The rows come from 4 hidden closed curves, with some noise, and rows from the same curve form a group. Each curve winds through 8 dimensions. The rows are also pushed far along 5 directions, which tell nothing about the answers.
Some rows, each with its group after it:
[-0.27 -1.47  2.31  0.45  0.61 -0.83  0.26 -2.24 -1.13  2.38 -1.91 -0.79
  1.85 -0.68 -1.41  1.19  1.37 -1.63]
(1)
[ 0.20  2.06  2.17  0.75 -2.68 -0.44 -0.91 -4.30 -0.43  1.93  1.36 -1.84
  2.95 -2.80 -1.12 -0.22  0.43 -1.65]
(0)
[ 0.40 -2.40 -0.80  2.33 -0.66 -0.02  0.73  1.07 -0.22  0.47  0.60  2.49
 -0.84  1.43 -0.71 -1.11  0.31 -0.44]
(1)
[-0.35  1.60 -1.25 -0.09 -1.73 -0.87  0.14  3.08  0.58 -2.84  0.14 -1.37
  0.83 -0.24  3.26  0.08  0.02  3.04]
(1)
[-0.16 -0.13  1.55 -0.72 -1.18 -1.12 -2.11 -0.52 -1.38  0.33 -0.87 -2.51
  3.22 -1.18 -3.08 -0.67  1.86  1.47]
(3)
[ 0.32 -0.24  0.21  2.00 -2.18 -1.05 -0.97  0.44  0.88  1.22  2.30  3.75
  0.46  0.67 -0.05 -1.65  1.05 -0.57]
(3)
[-0.17  0.79  0.57 -0.97  0.88  0.97 -1.32 -1.37 -0.94 -0.78 -0.95 -4.64
  1.20 -1.06  0.85  0.41 -0.13 -0.27]
(2)
[-1.04  0.96  2.10  0.84 -1.50 -1.55 -0.19 -0.20 -0.78 -1.10  0.02 -1.85
  2.15  0.41 -1.02  0.09  1.05  1.26]
(0)
[ 0.65  2.59  1.34 -0.81 -0.54 -0.30 -1.94  0.84  0.57 -1.77 -0.21 -3.45
  1.95 -0.95  0.84 -0.78  0.65  0.24]
(1)
[ 0.54 -1.05  0.32 -1.55  1.85  0.31 -1.17 -1.31 -0.90  0.36 -0.85 -2.57
  2.03  0.94 -1.41 -0.79  0.53  1.63]
(1)
[-0.71 -0.01  2.47  0.50 -3.56  0.04  2.00 -2.92  0.39  2.43 -0.69  0.64
  2.25 -2.74 -0.87 -0.01  0.08 -2.17]
(3)
[-0.68 -3.35  0.86  0.39 -3.22 -1.32  1.40 -1.08 -1.07  2.58 -1.86  1.94
  3.04 -1.24 -2.34 -0.21  1.34  1.32]
(3)
[ 2.02  2.18 -2.71 -1.76  3.48  2.91 -1.52  1.47  2.77 -3.28  2.35 -0.50
 -3.47  1.94  4.65 -1.29 -1.24 -1.73]
(0)
[ 1.17  0.51  0.91  2.57 -3.70 -1.85 -2.98  0.45  1.09  2.63  1.74  2.88
  1.69  0.47 -1.13 -3.37  1.29  0.44]
(2)
[-0.32  2.42  0.25 -1.83  0.31  0.35  2.89  0.77  1.60 -1.51 -0.43 -1.19
 -0.07 -1.63  1.33  1.06 -0.93  0.07]
(0)
[-1.64 -2.00 -2.39 -1.00  3.36  2.45  2.78  0.99 -0.50 -1.48 -0.94  1.01
 -4.45 -0.82  0.05  1.84 -1.43 -1.86]
(2)
[ 0.42  1.76  0.56  0.25 -1.03  1.20 -0.92 -1.57  0.45  0.03  1.88 -1.32
  0.05 -0.77 -2.18 -1.80  0.21 -0.62]
(1)
[ 1.04  2.92  1.16  0.60 -0.43 -1.22 -2.25  0.60  0.54 -1.41  0.71 -2.56
  1.28  1.19  1.16 -0.99  0.17  1.08]
(3)
[ 1.08 -1.19 -1.28  1.09  0.24 -0.49 -3.51  2.61 -0.14 -0.79  2.61  1.97
  0.11  2.17 -0.99 -3.09  1.54  1.18]
(3)
[ 0.35 -1.02  0.56  1.64 -0.84 -0.96 -1.44 -0.83  0.76  1.42  1.10  2.40
  0.93  1.02 -0.61 -1.66  1.31 -0.97]
(3)
[-0.10 -1.64 -0.34  0.58 -0.29  1.29  4.27 -0.32  0.42  1.10 -0.33  2.37
 -1.21 -1.14 -0.08  1.72 -0.33 -2.76]
(1)
[-0.16  0.00 -1.73 -0.92  3.35  2.78  1.76  1.05  1.57 -2.40  0.08 -0.12
 -3.78 -0.20  1.21  0.34 -0.97 -3.19]
(1)
[-0.37 -1.35 -1.48 -1.26  1.21 -0.72 -0.26  2.09 -0.54 -2.98 -1.62 -1.41
  0.41  0.96  1.81  0.95  0.89  2.56]
(2)
[ 0.51 -0.57 -0.11 -0.95 -0.31 -0.03 -0.80 -0.65 -0.42  0.72 -0.34 -0.62
  1.59  0.49  0.83 -0.37 -0.20  1.58]
(0)
[ 0.05  1.26 -1.41 -0.01  1.98  1.54  2.86  1.85  1.50 -1.28  2.03  2.08
 -3.22 -0.57  1.41  0.24 -1.65 -2.12]
(3)
[ 0.64 -0.26  0.77  1.74 -1.83 -0.23 -1.31 -1.54 -0.06  0.70 -0.13 -0.56
  0.72 -0.11 -0.94 -0.65  1.39 -1.16]
(3)
[-3.29 -0.37  1.77  0.16 -1.04 -0.48  3.76 -0.32 -2.13  1.03 -1.72 -0.03
  0.28 -3.12 -1.65  2.21 -0.84  0.21]
(1)
[-0.03 -0.27 -0.31  0.35 -2.80  0.27  1.90 -0.02 -0.62  1.22  0.99  2.03
  0.44 -0.43  0.22  0.48 -0.75  0.89]
(1)
[-0.91 -1.28 -2.65 -0.12  2.98  0.77  2.30  4.04 -0.64 -2.01  1.03  1.10
 -1.97  0.15  1.29 -0.05 -1.51  1.56]
(2)
[ 0.74 -1.42 -0.30  1.45  1.36  1.12 -1.75 -1.48  1.42  0.38  0.59  1.73
 -2.38  1.92 -1.65 -1.55  1.40 -3.83]
(1)
[-0.08 -0.29 -1.33 -0.51  3.00  1.75  0.51  1.41 -0.24 -2.50  0.71 -1.40
 -1.47  0.24  2.29 -0.02 -0.94 -0.76]
(0)
[-0.44 -0.83  2.46  0.22  1.03 -2.11  0.12  0.25 -0.66  0.62 -1.93 -0.30
  2.14 -0.29 -1.47  0.41  0.73 -0.58]
(0)
[ 0.79  1.69  0.79 -2.52  0.93 -0.81 -3.01 -0.53  1.76 -1.59 -2.45 -3.51
  1.73  0.63  1.48 -0.33  0.93  0.64]
(1)
[ 1.70  1.99 -1.19 -1.99  2.82  0.66 -1.83  0.00  0.20 -1.12 -0.06 -3.35
 -0.55  0.06  0.47  0.70 -0.20  0.61]
(1)
[ 0.63  2.33  2.00  2.15 -3.57 -1.32 -2.74 -1.20  1.91  1.19  2.91  2.02
  1.48  0.62  0.16 -2.72  1.10 -1.43]
(3)
[ 0.47 -0.11 -0.97 -1.10 -0.67 -0.24 -0.52  0.15  1.21 -0.45 -0.30  0.77
 -0.08  1.18  0.68 -0.10  0.11  1.28]
(1)
[ 0.00 -2.21 -0.05  0.64  2.21  1.10 -1.18 -0.17 -0.71  0.00  0.33  1.89
 -2.20  1.24 -1.33  0.03  0.90 -3.37]
(2)
[-0.63  1.11  2.52 -0.48  0.51 -0.93  0.50 -1.44 -0.78  0.18 -0.86 -2.50
  2.15 -1.58 -2.41  1.09  0.50 -0.85]
(2)
[ 1.39 -1.03  0.98  0.45  2.18  0.49 -1.60 -1.80 -0.50  1.05 -0.22 -1.36
  0.40  0.19 -2.18 -0.26  1.79 -2.45]
(3)
[-1.38 -0.49  1.36 -0.37 -2.17 -0.63 -0.34 -0.78 -1.66  1.99 -1.17 -0.56
  1.89 -2.07 -2.22  0.47  0.78  0.82]
(2)
[ 0.33  0.69  0.13 -0.79 -1.89 -0.39 -0.76 -0.37 -0.18  0.26  0.06 -1.04
  2.16 -0.04  0.92 -0.67 -0.21  2.39]
(0)
[-1.14  0.51  1.97  2.63 -4.76 -1.92  0.23  0.28 -1.07  0.57  1.38  0.76
  2.36  0.24 -1.81 -1.15  1.34  2.07]
(0)
[-0.60  0.46  2.51  2.43 -1.23 -0.78  1.36 -1.38 -0.56  1.26  1.15  0.84
  0.59 -1.16 -2.77  0.23  0.55 -2.84]
(2)
[ 0.13 -0.44 -0.66  2.43 -1.30 -0.68  1.52 -0.16  0.40  0.68  3.02  4.87
 -1.16  0.48  0.30 -0.83 -1.30 -0.95]
(0)
[ 1.19  1.23  1.52  2.90 -2.15 -1.08 -2.42 -1.48  0.11  0.87  3.54  2.07
  0.61  2.03 -1.50 -1.82  0.43 -1.49]
(2)
[ 0.35  0.16 -0.74  0.30  0.04 -1.24 -0.59  3.51 -0.40 -1.74  0.89 -0.24
  1.05  0.16 -0.06 -0.97  1.01  2.57]
(3)
[-0.18  0.77 -1.42  0.17 -2.01  0.76  2.91  1.08  0.56 -0.11  1.68  2.42
 -1.22 -2.23  0.61  0.72 -0.48 -0.12]
(3)
[-0.57 -0.17 -1.64 -0.32 -2.18 -0.65  0.58  4.26  0.07 -0.73  0.04  1.30
  0.06  0.81  2.36 -0.32  0.03  4.33]
(0)
[-0.89 -0.75 -0.40  0.76 -0.38  0.41  0.28  2.20 -0.57 -1.24  1.25  2.57
 -1.77  0.14 -0.22 -0.11  0.29 -0.98]
(2)
[-0.82 -2.02 -1.52  0.11  0.58 -0.13  0.45  2.36 -0.81 -1.27 -1.02 -0.41
 -0.24  1.82  0.04 -0.65  0.44  3.32]
(0)
[ 0.82  1.08 -0.97 -1.60  3.78  2.96  2.00 -2.72  1.23 -0.01  0.71 -2.07
 -1.75 -1.35  0.10  0.41 -1.61 -2.81]
(2)
[ 2.14  2.30  1.68  1.64 -1.27 -0.10 -2.15 -1.38  1.10  1.84  3.16  1.73
  0.07  1.06 -1.30 -1.96  0.42 -2.18]
(3)
[ 0.33  1.36  0.24 -0.38 -1.20  1.89  0.16 -1.82  0.24  1.59  1.93  0.53
 -0.43 -1.66 -0.07 -0.71 -1.12 -1.89]
(0)
[ 1.74 -0.75  0.08  0.51  0.28  1.49 -4.26 -2.09  1.00  1.33  1.40  2.58
 -2.16  1.96 -1.45 -2.12  1.04 -3.73]
(2)
[-1.21 -0.08 -0.12  0.51 -1.32  1.99  0.46 -0.83 -0.53  0.77  0.91  0.99
 -1.81 -2.13 -0.55  0.51  0.10 -2.51]
(2)
[-0.74 -0.48  0.20  0.71 -1.04 -3.17  0.68  4.00 -0.59 -0.33 -0.09  1.77
  1.99  0.37  0.09 -0.23  0.76  3.84]
(1)
[-0.54 -4.02 -0.30 -0.41  0.64 -2.15  0.00  1.21 -1.51  1.18 -1.95  3.44
  0.76  2.01 -1.38  1.07  0.97  1.95]
(2)
[-0.19  3.65  0.66 -0.93 -1.49  0.27  0.33  2.10  0.85 -1.37  2.06 -0.82
  0.72 -2.35  0.95 -1.07 -0.87  0.31]
(0)
[ 0.88  2.24 -0.10 -2.86  3.62  1.16 -1.75  0.91  1.02 -2.38 -0.59 -4.21
  0.27 -0.97  1.51 -0.39 -0.38 -0.59]
(0)
[ 0.38  0.85  1.23  0.84 -4.20 -0.11 -1.75 -2.59  0.93  1.47  1.19  0.10
  2.33 -1.48 -1.78 -2.08  1.67 -0.69]
(3)

New rows, each followed by its group:
[-0.86 -1.24  0.21  3.05 -2.23 -4.03 -1.13  2.91 -1.40 -0.08  1.59  4.00
  1.53  2.14 -0.07 -0.77  0.70  3.10]
(0)
[ 2.11  1.64 -0.76  1.06  1.89  0.20 -3.57  1.11  0.95 -1.68  1.68 -0.72
 -1.93  2.66  0.72 -1.52  0.28 -0.72]
(3)
[ 0.19 -0.73 -2.46 -1.58  1.12  1.13  0.61  1.29  1.42 -1.23  0.38  1.70
 -1.58  0.51  1.35 -0.98 -1.28  0.73]
(3)
[ 0.02 -1.48  1.32 -0.38  1.18 -1.90 -1.51 -0.46 -0.46  0.67 -2.51 -0.83
  1.58  2.36 -0.99  0.95  1.99  1.24]
(0)
[-2.15  0.98  0.18  1.48 -3.28  0.07  5.47  0.36  1.27  0.36  1.42  3.54
 -0.84 -2.57  1.12  0.39 -1.80 -1.07]
(3)
[ 1.15 -1.93 -2.85  0.59  2.10 -0.90  0.26  2.64 -0.01 -0.09  0.26  2.76
 -1.93  2.42  0.09 -0.38 -0.86  2.49]
(1)
[-0.37 -1.81  0.07  1.22  0.16 -1.15 -2.42  2.43 -1.04 -0.90  0.03  1.69
 -0.28  1.80 -1.16 -1.25  1.17  0.49]
(2)
[-1.10  2.37  0.33  1.24 -3.86 -1.35  1.35  1.88  1.63 -0.67  2.29  2.35
  0.71 -0.96  1.87 -1.20 -0.59  1.09]
(3)
[-0.35  1.27 -0.93 -0.44 -0.55  1.02  0.93 -0.36  1.23 -1.02  0.72 -0.42
 -0.65 -1.83  0.72  0.23  0.23 -0.98]
(3)
[ 1.02 -0.98 -2.74 -2.43  2.44  1.77  0.62  0.44  0.09 -1.32 -0.39 -1.09
 -1.01 -0.13  1.33  0.89 -0.35  0.99]
(3)
[ 0.94  1.14 -0.12 -0.04  2.11  0.84 -1.88 -0.13  0.21 -1.81  2.39 -0.51
 -0.69  1.26  1.76 -0.92 -0.51 -1.72]
(0)
[ 1.12  1.19  1.03  0.33 -4.42 -0.47 -3.93 -0.49  0.22  0.44  1.55 -0.08
  2.77 -0.53  0.78 -1.94  1.70  0.13]
(3)
[-0.98  0.65 -1.71 -1.47 -1.19  0.82  0.78  1.21  0.35 -2.10 -0.15  0.36
 -1.56 -1.07  1.54  1.18 -0.32  1.15]
(2)
[-0.74  1.53 -0.64  0.75 -2.73 -0.59  1.64  2.29  1.93 -0.71  1.27  3.73
 -1.64 -0.34  1.79 -0.84 -1.00  0.52]
(1)
[ 0.76 -2.23 -2.06  0.36  3.11  0.45  0.35  0.54 -0.47 -0.55  1.19  1.48
 -1.26  3.01  0.47 -0.47 -1.04  0.77]
(2)
[ 0.22  1.26 -1.30  0.59  0.49 -0.35 -0.80  2.12  1.43 -1.00  1.82  2.51
 -2.17  1.04  1.30 -1.04 -0.22  0.19]
(1)
[-0.24 -3.22  0.13  0.89  3.96  0.39 -1.58 -0.90 -1.55  1.75 -0.90  2.02
 -2.41  2.17 -2.06  0.13  0.07 -2.62]
(1)
[-0.93  3.37  1.11  0.10 -3.65 -0.64  0.12  0.82  0.78 -1.32  0.61 -0.88
  0.37 -0.85  1.63  0.78  0.28  0.82]
(0)
[-0.08 -1.12  0.37  1.22 -3.04 -0.98  0.24  1.07  0.40  0.89  0.82  3.33
  1.19  0.27  0.53 -1.71  0.13  0.36]
(3)
[ 0.55  0.66 -1.81  1.10  0.98  0.84  0.46 -0.49  0.80 -1.25  3.26  2.59
 -2.40  0.64  2.14 -0.43 -1.82 -1.65]
(0)
[-1.08  4.14  1.19 -0.72 -2.95  1.12  0.37 -0.71 -0.26 -1.82  0.60 -5.20
  1.67 -3.80  1.58  0.47 -0.91  0.10]
(2)
[ 0.95 -0.26  0.45  0.39  0.25  1.56 -2.72 -1.26 -0.62 -0.24  0.54 -1.73
 -0.02 -0.16 -0.21 -0.68  1.31 -2.56]
(3)
[ 0.94  2.53 -1.15 -2.31  1.71 -0.26 -0.64  1.31  0.77 -1.76 -0.03 -3.03
  0.72 -0.53  0.84  0.02 -0.57  2.82]
(1)
[-0.21 -1.38  0.33 -2.31  2.72  0.94  0.47 -1.96  0.34  0.33 -1.57 -1.35
  1.07 -0.34 -0.87 -0.13 -0.13 -0.81]
(3)
[-1.02  2.57  0.33  1.38 -2.01  2.16  1.74 -0.41  1.13 -1.64  1.86  0.48
 -3.36 -0.68  1.36  0.41 -0.92 -3.26]
(0)
[-1.07  0.70  1.47 -0.13 -3.25 -0.74  1.24 -1.88  0.39  1.19 -0.74 -0.37
  2.21 -2.94 -2.40 -0.12  0.89 -0.02]
(3)
[-0.34 -2.25 -1.22 -0.50 -0.03 -1.15  1.10  2.32  0.13  0.05  0.36  3.36
  0.95  1.15 -0.05 -1.73 -0.65  2.74]
(3)
[-0.24 -3.72 -0.14 -0.49  2.34 -2.01 -0.69  2.65 -1.43 -0.63 -1.45  2.64
  0.54  2.69 -1.16  0.24  1.04  1.51]
(2)
[-0.49 -0.34 -0.62  1.00 -3.74  1.50  2.11 -1.58  0.85  1.14  1.48  2.67
 -0.73 -2.31 -0.72 -0.82 -0.13 -1.69]
(3)
[-1.22  2.63  2.09  0.26 -2.29  2.18  2.11 -3.76  0.09 -0.22  0.23 -3.81
 -0.06 -2.65 -0.79  1.08  0.23 -2.60]
(0)
[ 0.91 -1.01  0.94  1.42  0.38 -1.32 -2.18  1.22 -0.48 -0.03  0.33  0.33
  1.26  1.91 -0.04 -1.60  1.06  0.19]
(3)
[ 1.48 -1.05  0.16  0.57 -0.04  1.12 -4.77 -2.13  0.55  0.68  0.82  1.26
 -1.29  1.90 -1.45 -2.11  2.11 -3.04]
(2)
[-1.04 -2.64  1.28  0.72  0.00  0.17  2.90 -1.20 -1.40  1.25 -1.89 -0.73
  1.33 -1.15 -2.42  0.87  0.65 -0.80]
(1)
[-1.17 -0.74  1.90 -0.45 -2.41 -0.26  1.14 -1.44 -0.94  2.44 -2.64 -0.92
  1.53 -1.30 -2.12  0.98  0.55  0.52]
(0)
[ 0.43 -0.04 -0.81 -0.81  0.19  2.00  1.60 -2.32  1.21  0.88  0.29  0.41
 -1.38 -1.16 -0.68 -0.27 -0.63 -1.85]
(2)
[-0.78 -1.07 -1.16 -0.73  1.20  1.07  1.01 -0.29 -1.15 -0.10 -0.92 -2.15
  0.00 -0.64  0.34  0.63 -1.09  1.48]
(2)
[-1.43  0.67  0.97  0.77 -3.23  0.40  2.05 -1.62 -1.09  1.87  0.45 -1.08
  1.79 -2.94 -1.74 -0.08 -0.64  0.86]
(2)
[ 0.41  0.05  1.69 -0.61  1.07  1.12 -0.25 -3.30 -0.83  2.41 -0.14 -1.47
  1.15 -0.97 -0.69  0.75 -0.49 -2.69]
(2)
[-0.96  0.27 -0.57 -0.27  1.71  0.87  2.23 -0.57  0.02 -0.08 -0.28 -0.28
 -1.41 -2.72 -0.06  1.32 -1.32 -2.04]
(0)
[-0.03 -2.22 -1.77 -1.07  1.99 -0.79 -0.16  2.80 -0.76  0.01 -0.81  1.66
  0.09  1.77  1.76  0.03 -1.25  2.87]
(2)
[ 1.34 -2.44 -0.18  1.35  0.46  0.59 -1.93 -2.19  0.33  2.40  0.54  1.69
 -0.28  1.60 -2.22 -2.41  1.13 -1.41]
(2)
[-1.71  0.70  0.32  2.60 -3.93 -1.35  2.92  2.21 -0.63 -0.03  1.85  3.05
  0.04 -0.22  1.44  0.15 -1.21  1.74]
(3)
[ 0.14  1.42 -2.14  1.85 -1.93 -0.10  2.29  4.48  0.00 -2.15  3.36  2.39
 -1.74  0.04  1.64 -0.66 -0.96  2.51]
(3)
[ 0.18  0.61  0.66  0.37 -2.12 -2.25 -2.30  1.06  0.66 -0.01  0.45  0.50
  2.36  0.12 -1.46 -1.77  1.78  2.06]
(3)
[ 0.51  1.05  0.31  0.60 -2.75  1.92  0.78 -3.57  1.82  2.04  1.64  2.64
 -2.00 -0.77 -1.07  0.04 -0.29 -3.91]
(1)
[-0.19  0.99  0.65 -0.93 -1.21 -2.00  1.96  1.82 -0.28  0.07 -1.03 -0.25
  2.05 -1.17 -0.61  0.96 -0.21  3.18]
(3)
[ 0.09  0.29  0.85 -0.48  1.11 -2.12  0.02  1.75 -0.93 -1.21 -2.44 -3.10
  2.04  0.02 -0.43  0.95  0.58  2.63]
(3)
[-1.29  1.48 -0.51  1.59 -1.78 -1.42  3.08  4.04  0.00 -2.24  2.52  2.94
 -1.04 -0.43  0.34 -0.05 -1.44  1.54]
(2)
[-0.89 -3.59 -2.07  0.61  3.62 -0.58  2.04  2.02 -0.87  0.28 -0.87  3.29
 -1.98  0.34 -0.30  0.78 -1.12 -0.12]
(0)
[ 2.18 -1.27 -1.88  0.64 -0.07  1.51 -2.40 -0.54  0.38  0.90  2.95  3.00
 -1.52  1.94 -0.73 -2.34  0.50 -0.85]
(3)
[-1.00  0.76 -2.02  1.33 -2.05  1.58  3.30  2.09 -0.94 -1.41  2.86  1.51
 -2.18 -1.02  1.34  0.52 -1.71  1.30]
(3)
[-0.23  0.93 -1.82  0.46 -2.10  0.03  1.32  1.09  0.57 -1.95  1.73  1.52
 -1.28  0.47  1.15 -0.10 -0.79  1.74]
(2)
[-1.48  0.41 -0.51  1.04 -1.32  0.94  3.85  0.69  0.71 -0.12  0.92  3.12
 -3.17 -0.37  0.80  1.76 -0.76 -1.52]
(0)
[ 0.98  0.70 -1.51 -0.89  0.18  0.06 -2.09  3.26  1.04 -2.88  0.99 -0.14
 -0.05  1.06  2.44 -1.95  0.34  1.74]
(2)
[-0.21  1.61  0.91  2.74 -3.22 -0.33 -0.11 -1.43  0.53  0.46  1.91  1.12
 -0.67 -0.65 -1.18 -0.64  0.27 -1.86]
(2)
[ 0.72 -1.07  0.10 -0.73 -0.63 -1.03 -2.38 -0.30  0.38 -0.35 -0.85 -1.37
  3.11  0.79  0.58 -1.76  1.43  2.00]
(3)
[ 1.19 -2.12 -2.15 -0.90  2.83  1.69 -1.43 -1.27  1.58  0.31  0.08  2.64
 -3.01  3.38  0.49 -0.95 -0.36 -1.47]
(1)
[ 0.74  2.97  0.73  1.39 -0.43  1.93 -0.45 -2.64  1.26 -0.46  2.23 -1.63
 -1.56 -0.11  1.62 -0.28 -0.69 -3.49]
(3)
[ 1.54 -0.99  0.14  0.46  1.72 -0.50 -4.55 -1.12  1.40  0.92  1.03  1.87
 -0.11  2.78 -1.81 -3.07  1.45 -1.70]
(3)
